The rows come from 6 hidden closed curves, with some noise, and rows from the same curve form a group. Each curve winds through 4 dimensions. The rows are also pushed far along 2 directions, which tell nothing about the answers.
In the rows, zero is written as 128.
Known rows, each followed by its group:
[120 124 171 159 149 104 143  99 160 106 122 125 114]
z681
[130 155  93 125 155 150 153 175  92 156 135 126 145]
z681
[134 145 142 116 140 139 134 141 115 151 133 137 129]
z928
[111 182 142 171 167 121 170 141 115 117 129 124 120]
z79
[123 199 143 164 164 133 140 130 109 139 154 142 108]
z419
[124 115 120 108 107 115 140 134 126 141 124 112 145]
z928
[137 119  95  87 118 150 109 157 111 158 134 138 149]
z928
[136 100  87 104 129 137  97 136 135 143 130 132 151]
z419
[146 121 160 136 113 117 104  99 148 126 136 134 128]
z419
[109 133 153 129 139 128 161 134 123 116 114 124 111]
z419
[116 125  53  98 141 150 146 194  96 148 133 120 147]
z442
[122 131 124 127 148 137 139 145 129 117 104 132 143]
z79
[130 103 124 109 141 138 123 138 138 130 112 135 142]
z79
[125 134 195 120 120 123 139 113 144 121 130 133  95]
z442
[121 108 154 140 130 119 129 111 156  88 118 129 111]
z534
[144  95 120 116 106 136 111 112 118 140 118 124 131]
z419
[119 136 126 112 109 123 118 127 130 127 127 134 129]
z534
[131 134 122 106 126 135 122 145 122 146 136 136 136]
z928
[140 128 181 153 129 109 117  91 159 120 130 131 119]
z419
[108 191 181 176 171 118 178 117 109 121 133 125  90]
z534
[131 134  54  90 115 147 139 183  81 178 137 115 162]
z928
[126 105 135 127 137 123 144 116 133 130 111 119 125]
z534
[143 136 103 114 100 135 120 146 110 141 141 126 147]
z419
[134 107 156 131 123 125 149 113 126 136 117 117 118]
z928
[110 150 175 153 154 119 163 122 143 104 126 126  96]
z442
[148  17 157  70  83 120 106  99 169 126  97 119 132]
z442
[130 115 127 124 111 118 126 116 133 123 103 121 147]
z681
[117 173 164 169 141 114 141 111 133 109 148 133  98]
z681
[127 151  83 139 137 129 123 146 118 130 129 129 156]
z442
[117 189 117 147 129 139 145 148  86 127 149 128 111]
z928
[119 182 113 158 135 132 133 140 106 125 158 128 110]
z681
[135 112 105 112 105 133 120 134 114 132 116 126 140]
z79
[133 124 135 106  94 136 107 126 128 112 109 137 134]
z79
[124 141 129 113 113 143 110 123 111 126 127 140 116]
z419
[137  89  41  66 131 150 114 187 118 175 133 124 178]
z442
[132 112 109 103 108 135 127 131 107 151 119 119 137]
z534
[122 129 156 123 125 118 117 119 158 104 112 139 131]
z79
[129 110 131 134 155 127 145 124 131 145 125 120 127]
z534
[139 135 151 132 112 137 131 126 112 127 127 129 114]
z681
[122 104 158 128  98 117 124  98 147  94 106 124 114]
z442
[132  94  43 106 124 150 123 162  97 148 126 113 153]
z928
[141  44  67  62  76 125  74 134 162 127 105 126 180]
z442
[139 111  91 103 102 147 118 138  99 144 129 122 134]
z534
[131 117  55  99  94 132 108 158 116 137 127 119 169]
z79
[145 103 121 117  99 145 109 127 120 130 135 125 123]
z681
[130 139 136 143 131 125 143 124 112 142 143 119 112]
z79
[129 201  68 134 140 164 142 185  51 175 168 130 125]
z534
[128 113 105 120 136 122 137 141 133 134 108 124 157]
z681

New rows. What belongs after each?
[115 158  80 101 127 137 128 166 100 161 139 133 150]
z534
[111 167 166 170 151 100 156 114 144 116 146 123 111]
z79
[139 106 136 110 115 138 114 122 126 145 135 130 119]
z79
[110 156 171 144 158 129 169 137 128 126 133 128  99]
z442
[118 142  76 138 153 136 160 165  93 147 137 112 134]
z928
[131 137 126 120 147 147 131 145 112 148 132 140 127]
z928
[130 144  99 107 123 141 129 143  91 170 134 124 135]
z534
[147  31 126  99 116 114 104  98 177 128  96 118 159]
z442
[131 108  99 105  91 123 109 126 127 128 112 123 158]
z681
[110 195 119 151 167 134 156 163 111 116 123 140 135]
z79
[133 124 152 127 105 116 117 109 141 130 143 129 118]
z79
[133  98  89 103  89 122 104 133 138 117 115 122 160]
z79
[120 145 171 148 128 104 132 104 151 119 142 129 112]
z79
[127 127  67 139 155 140 139 158 106 146 143 115 139]
z681
[139 125 224 180 140 120 130  77 158  87 143 131  72]
z534
[130 102 157 145 145 131 120 101 151 103 119 133 103]
z928
[141 138 106 123 112 150 113 144 100 138 149 131 121]
z534
[119 133 161 154 140 106 133 106 155 108 132 130 111]
z681
[125 122 165 141 122 100 126 102 160 118 139 126 119]
z79
[127 137 138 151 162 143 133 125 123 116 132 133 103]
z928
[142 124  78  98 118 163 109 159  90 155 134 132 141]
z928
[115 134  95  99 120 152 134 158  98 133 119 128 126]
z419
[128 110 140 116 122 115 114 117 159 121 126 131 137]
z79
[129 128  80 117 102 129 108 139 121 129 131 124 144]
z681
[121 191 127 138 137 132 171 159  81 161 145 122 122]
z928
[134 114 202 167 109 113 128  67 145  94 131 121  81]
z681
[127 169 152 137 145 148 141 141 103 124 124 141 112]
z79
[115 252 122 159 147 142 165 171  69 139 150 139 125]
z681
[145  97 142 105 101 135 103 122 143 126 132 131 124]
z681
[137 121 177 127 123 127 126 102 135 132 134 134 101]
z79
[124 137 182 118 121 122 136 119 140 126 135 136 104]
z442
[124 126 108 132 119 136 121 142 123 100 131 126 122]
z534
[146  93 158 124  95 129  97  97 148 109 131 132 109]
z534
[115 172 143 171 163 137 143 129 118 109 143 134  98]
z928
[140  50 100  79 112 119 107 130 160 135  94 122 180]
z681
[150  40 176  81  82 116  86  80 180 121 100 134 131]
z928
[128 169 190 155 135 125 142 105 117 131 149 135  85]
z79
[118 122 104 116 141 123 135 147 137 137 131 124 142]
z928
[117 155 189 145 126 113 166 127 137 108 127 122 108]
z419
[120 181 153 162 126 114 142 122 116 127 157 126 106]
z79
[135  71 138 125 133 132 106 103 153 109 113 131 118]
z928
[124 140 124 108 124 125 133 130 109 160 128 130 133]
z534
[120 139 102 107 110 142 141 159  97 135 124 121 132]
z419
[133 135  98 117 113 130 118 140 111 153 154 122 132]
z79
[135 104 111 127 111 141 117 131 123 111 128 124 120]
z534
[111 144 170 134 117 113 134 107 141  96 115 133 106]
z534
[123 121 100 138 144 122 143 133 126 133 125 114 142]
z681
[124 130 149 130 115 115 116 113 149 105 123 135 127]
z442
[151  63  38  85  95 153  95 153 108 155 132 111 159]
z681
[121 141 114 121 135 121 122 143 135 133 139 133 140]
z79
[130 130 177 118 123 121 130 111 147 133 125 135 119]
z928
[132 130 119 114 118 145 126 140 108 127 115 134 133]
z79
[112 144 104 128 144 118 155 155 123 141 134 117 140]
z928
[135 107 185 110  88 120 112  96 148 113 117 134 110]
z442
[139 149 136 141 121 145 119 126 104 134 152 131 107]
z534
[113 178 151 146 155 125 140 139 132 116 134 143 121]
z79
[124 132 171 146 158 120 147 112 142 126 130 131 106]
z79
[115 181 139 172 172 134 150 146 123 105 151 135  98]
z534
[146  92 149 127 139 117 125 105 150 139 112 124 140]
z442
